There are 3 ways to turn a row about zero (a turn may also mirror it). The second row of each pair is the first, turned, with some noise. The first 27 pairs use one turn. New pairs use 3 turns, one after the other, and a turn may come again.
Known pairs, each followed by its turns in order:
| 199 |   9 |   0 | 314 | -94 | -34 | -27 | -10 |
| 112 |  58 | 208 | 233 |  74 | -77 | 100 | -96 |
Z_463

|  -39 | -225 |   64 | -157 |    5 |   42 |   21 |  -47 |
|  -39 |   51 |  126 |  -31 | -110 |   27 |   34 |  213 |
Z_563

|  -83 |  -10 |  192 |   63 |   64 | -107 |  -31 |  -60 |
|    3 |   93 |   69 |  -33 |  134 | -113 |  -64 |  130 |
Z_302

| -128 |  -40 |   15 |   53 |  -71 |   70 |   96 |  -85 |
| -107 |  -12 |  -59 |   55 |   27 |  -87 |   89 |  119 |
Z_563

|   10 |  125 |   75 |  161 |  314 | -186 |  -20 |   52 |
| -235 |  217 |  138 |  -16 |  -61 |  -37 |  -73 |  258 |
Z_302

|  -51 |   58 |  -11 |  422 | -125 |   99 |  273 |  190 |
| -203 | -244 | -340 |  189 |  -80 | -174 |  -93 |  -99 |
Z_563

|  -26 |  -37 | -158 |   60 |  263 |  -33 |   45 |  162 |
|    6 |  165 |  -83 |  -27 |  137 | -101 | -255 |  -16 |
Z_463

|    4 |   46 |   32 |  -35 | -152 |   52 | -153 | -269 |
|  250 |  -45 | -167 |   17 |   32 | -105 |   44 |  102 |
Z_302

|  69 | -54 | -75 |  41 |  61 | -48 |   3 | 150 |
|  -12 |  -72 |    1 |    4 | -132 |   85 |  -37 |  -94 |
Z_563

| -30 |  -2 |   2 | -19 |  26 |  86 |  22 | 144 |
|   41 |  -45 |  -37 |   21 |  -37 |  -36 | -138 |   67 |
Z_463

|  38 | 109 | -44 | 164 | -25 | -86 | -28 | 222 |
|  160 |   -2 |  -40 |  155 |    7 |  -62 | -102 | -167 |
Z_463

|   92 |   -3 | -422 |  126 | -222 |  -52 |  138 |    0 |
|    2 |  236 |  113 |  227 |   20 |  347 | -122 | -121 |
Z_463

| -105 |  -21 |  -10 | -408 |   -2 |  -33 |  138 |   -3 |
|   10 |  -44 |   69 |  340 |   39 | -104 |  -21 | -213 |
Z_302

|  41 |  66 | 126 | -18 | 316 | 149 |  48 |  96 |
|   12 |   34 | -165 |    5 |   38 | -276 |  -62 |  220 |
Z_463

| -422 |  -80 |  -77 | -229 | -253 |   23 |   44 |  -34 |
|   65 | -162 | -144 |  297 |  370 |   70 |   31 | -169 |
Z_302

|  -20 |   29 |   -1 | -174 | -150 |  -21 |  -34 |   39 |
| 196 |  60 |  -2 |  62 | -33 |   2 |  34 |  83 |
Z_563

|  -25 |  -33 |  284 |  214 | -149 | -158 |   72 |  222 |
| -106 |  150 |   -4 | -263 |  189 |   -3 | -294 |  -79 |
Z_302

| -42 |  35 | -65 | -88 |  29 | 103 |   6 | 206 |
|   66 |  -39 | -122 |   33 |  -26 |   11 | -192 |   73 |
Z_463

|   88 |  -60 | -168 |  -12 |  115 | -320 | -375 |  -72 |
|  152 |  -98 |  386 |  -63 |  115 |  151 |  116 | -259 |
Z_563

|  -53 | -257 |  256 |   -9 |  -39 |  -83 | -376 |    9 |
|    7 | -235 |    9 | -201 |  216 | -356 |  -53 |  112 |
Z_302

| -217 |   44 |   71 |  123 | -248 |   20 |   71 |  135 |
|  -98 | -213 |   27 |  161 | -199 |   34 | -116 | -141 |
Z_463

|  219 |  -51 |  -77 |  -13 | -148 |   16 |   49 |   84 |
|   11 |  -17 |  -82 | -122 | -153 |   11 |   20 | -209 |
Z_302

|   -9 |  217 |  -12 |  -95 | -422 |  -41 |   68 |  -59 |
|  201 |   71 | -357 |  102 |   48 |   49 | -169 | -171 |
Z_302

|  -30 |  -42 | -104 |    3 |    3 |  -80 |  374 |  330 |
|  -18 | -221 | -329 |    8 | -281 |  160 |   29 |   42 |
Z_563

|   84 |  -13 | -387 |  -72 |  -23 | -202 |    3 |   67 |
|  147 |  -94 |   21 |  -52 | -175 |  102 |  280 | -229 |
Z_563

|   26 |  -26 |  161 |  220 |    3 | -202 | -123 |   22 |
|   23 | -240 |  128 |   49 |  148 |  -24 | -162 |  -62 |
Z_563

|  -92 |  317 | -191 |   68 |  159 |   10 |   61 |  -36 |
| -107 |   75 | -301 |  186 |  194 |   25 |  -34 |  -66 |
Z_463

New pairs, each followed by its turns in order:
|   54 |   11 |   -8 |  -13 |    8 |  422 |   23 | -138 |
|  -5 | 288 |  -9 |  76 | 223 | -48 | -55 | 212 |
Z_563 Z_563 Z_463

| -36 | -74 |  99 | -24 | -91 | 422 |  11 | -67 |
|  223 |  -74 | -150 |  -31 | -156 |   64 | -331 |   50 |
Z_302 Z_463 Z_563

|  -29 |  104 |  205 |  253 | -189 |  -72 |   -9 | -168 |
| -190 |  -29 | -183 |  -77 | -176 | -120 | -105 | -233 |
Z_563 Z_302 Z_463

| -63 |  44 | 126 |  -5 |  13 | -45 |  20 | 149 |
|  -53 |   -7 |  109 |   32 |   28 | -120 |  113 |  -31 |
Z_302 Z_463 Z_302

| -76 |  88 |  49 |  54 |  12 |  94 |   2 | 133 |
| -73 |   1 | 153 | -25 | -55 | -89 |  40 |  -7 |
Z_463 Z_563 Z_463

|  -73 |   11 |   53 |  -86 |  248 | -245 | -100 |  135 |
| -249 | -107 |  163 |   92 |   54 |   43 |  -27 |  238 |
Z_302 Z_302 Z_302

|   56 |   53 |   70 |   80 | -265 |   59 |    9 | -284 |
|  177 |  169 | -164 |  264 |   32 |  -12 |   37 |   92 |
Z_302 Z_463 Z_463

| -148 |  118 |  370 |   46 |   68 | -111 |  -93 | -138 |
|  268 | -208 |   54 | -108 | -101 | -117 |  110 |  211 |
Z_302 Z_563 Z_302

|  -68 | -420 |  -15 |   10 |   73 |  247 | -120 |  -49 |
|  255 |   91 |   19 |  302 | -212 |  155 |  -31 |  188 |
Z_302 Z_563 Z_563

|  316 |   16 | -123 |  -13 |  -24 |  -45 |  -89 | -179 |
|  266 |  -97 | -114 |  -98 |  -10 |   -4 | -228 |   32 |
Z_463 Z_302 Z_302

| -270 |  119 | -125 |  129 |   78 |  215 |  147 |  -31 |
| -400 |  -74 |  -50 |   54 |  107 |  -68 |   -6 |   50 |
Z_463 Z_563 Z_563

| -10 |  31 | -40 | -46 |  -8 | -52 | 169 | -57 |
| 126 |  88 | -21 |  -1 |  64 |  73 |  94 |  51 |
Z_563 Z_302 Z_302

|    3 | -106 |   27 |  373 |  152 |   14 |  -70 |   44 |
| -123 | -102 |  -45 | -172 | -121 |  293 | -130 |  -27 |
Z_563 Z_302 Z_563

|    8 | -123 |   68 | -227 |  -29 |  151 |  378 | -405 |
| -234 |  -73 | -201 | -202 | -180 |  447 |  189 |   -2 |
Z_463 Z_563 Z_302

|  59 | 185 | -79 | 191 | 315 |  21 | 103 | -14 |
|   -4 |  166 |  198 |  180 |  -33 |  224 | -202 |  -25 |
Z_563 Z_563 Z_302

| 390 | 360 |   0 | 388 |  54 |  12 | -39 | 227 |
|  149 |  -64 |  427 |   14 |   49 |  220 | -205 |  448 |
Z_302 Z_463 Z_463

|  48 | 174 | 218 |  15 | 300 | 352 |  30 |  49 |
| -203 |   18 |  185 |   46 | -189 | -388 |   93 |  154 |
Z_463 Z_563 Z_563

|  352 | -119 | -176 | -170 |  -12 |  422 |  243 |  -24 |
|  -30 | -136 | -102 | -380 | -349 | -112 |  -32 | -346 |
Z_563 Z_563 Z_563

|  -38 |  -47 |  104 |  -36 | -103 |   11 |    7 |   46 |
|   7 | -54 | 137 |   4 |  48 |  -7 |  57 |  -8 |
Z_563 Z_563 Z_463

|   33 |  159 |  119 |  -39 | -228 | -222 |   -4 | -176 |
| -284 |  109 |  -95 |  180 |   52 |   13 |    7 | -228 |
Z_463 Z_563 Z_302

|   -5 |  -97 | -156 |  -68 |   16 |  100 |  241 |  173 |
|   21 | -150 | -126 |   53 |   87 |  309 |    9 |  -16 |
Z_302 Z_563 Z_563

|  -30 |  -17 |  338 |   14 |   72 | -193 |  -31 |   33 |
|  -21 |  281 |  -13 | -203 |   55 |  158 |  105 |   -3 |
Z_302 Z_463 Z_463

|   47 |   22 | -139 |   27 |   52 |  114 | -137 |   92 |
| 106 |  36 | 151 |  53 |  12 | -66 | 187 |  13 |
Z_302 Z_302 Z_302

|  -77 |  422 |  -33 |  166 | -308 | -366 |   74 |   77 |
|  147 |  -72 | -504 |  149 |   29 | -330 |  172 |   20 |
Z_563 Z_463 Z_463

|  -16 |  180 | -290 |  182 | -212 |   82 | -185 |  280 |
|  -13 | -478 |  183 |  -76 |   14 |    5 |  -76 |  159 |
Z_302 Z_463 Z_302

|  -38 |  422 | -126 |  -83 |  -59 |  -58 |    2 |  126 |
|  -76 |  159 |   -6 |  176 | -234 |  182 | -129 |  209 |
Z_463 Z_302 Z_463

| -178 |  -20 |   63 |  202 | -107 |   10 |   92 |  422 |
|  174 |  -87 |   -6 | -157 | -236 |  326 |  226 |  -63 |
Z_463 Z_302 Z_563

|   96 | -200 |   34 | -112 |  -11 |  165 | -167 |  -76 |
|  29 | -30 | 229 |   2 | 184 | -59 | -30 | 177 |
Z_463 Z_302 Z_563

|   61 |  -83 |  267 |   25 |  -74 | -171 |    5 | -418 |
|   -9 |  -42 | -100 |  194 |  248 | -255 |  332 |   65 |
Z_463 Z_302 Z_463

|   35 |  210 | -220 |  196 |  176 | -127 |  240 |  -38 |
| -105 | -251 | -306 |    2 |    5 |   23 | -191 |  167 |
Z_563 Z_463 Z_463

|  -11 |  124 |  224 |  -63 |   19 | -123 | -169 |  122 |
|  171 |  -55 |   -2 | -107 | -142 |  -64 |  -21 |  227 |
Z_463 Z_563 Z_563

|  -90 |  -19 |  -61 | -252 |   59 |   65 |   -3 |   85 |
|   -8 |  195 |  124 |   36 | -183 |   15 |  -49 |  -85 |
Z_463 Z_463 Z_563

|  112 |   14 |   17 | -252 |  115 |   83 | -170 |  -53 |
|  -64 |   99 | -235 | -180 |   80 |   98 |   81 |   -9 |
Z_302 Z_302 Z_463

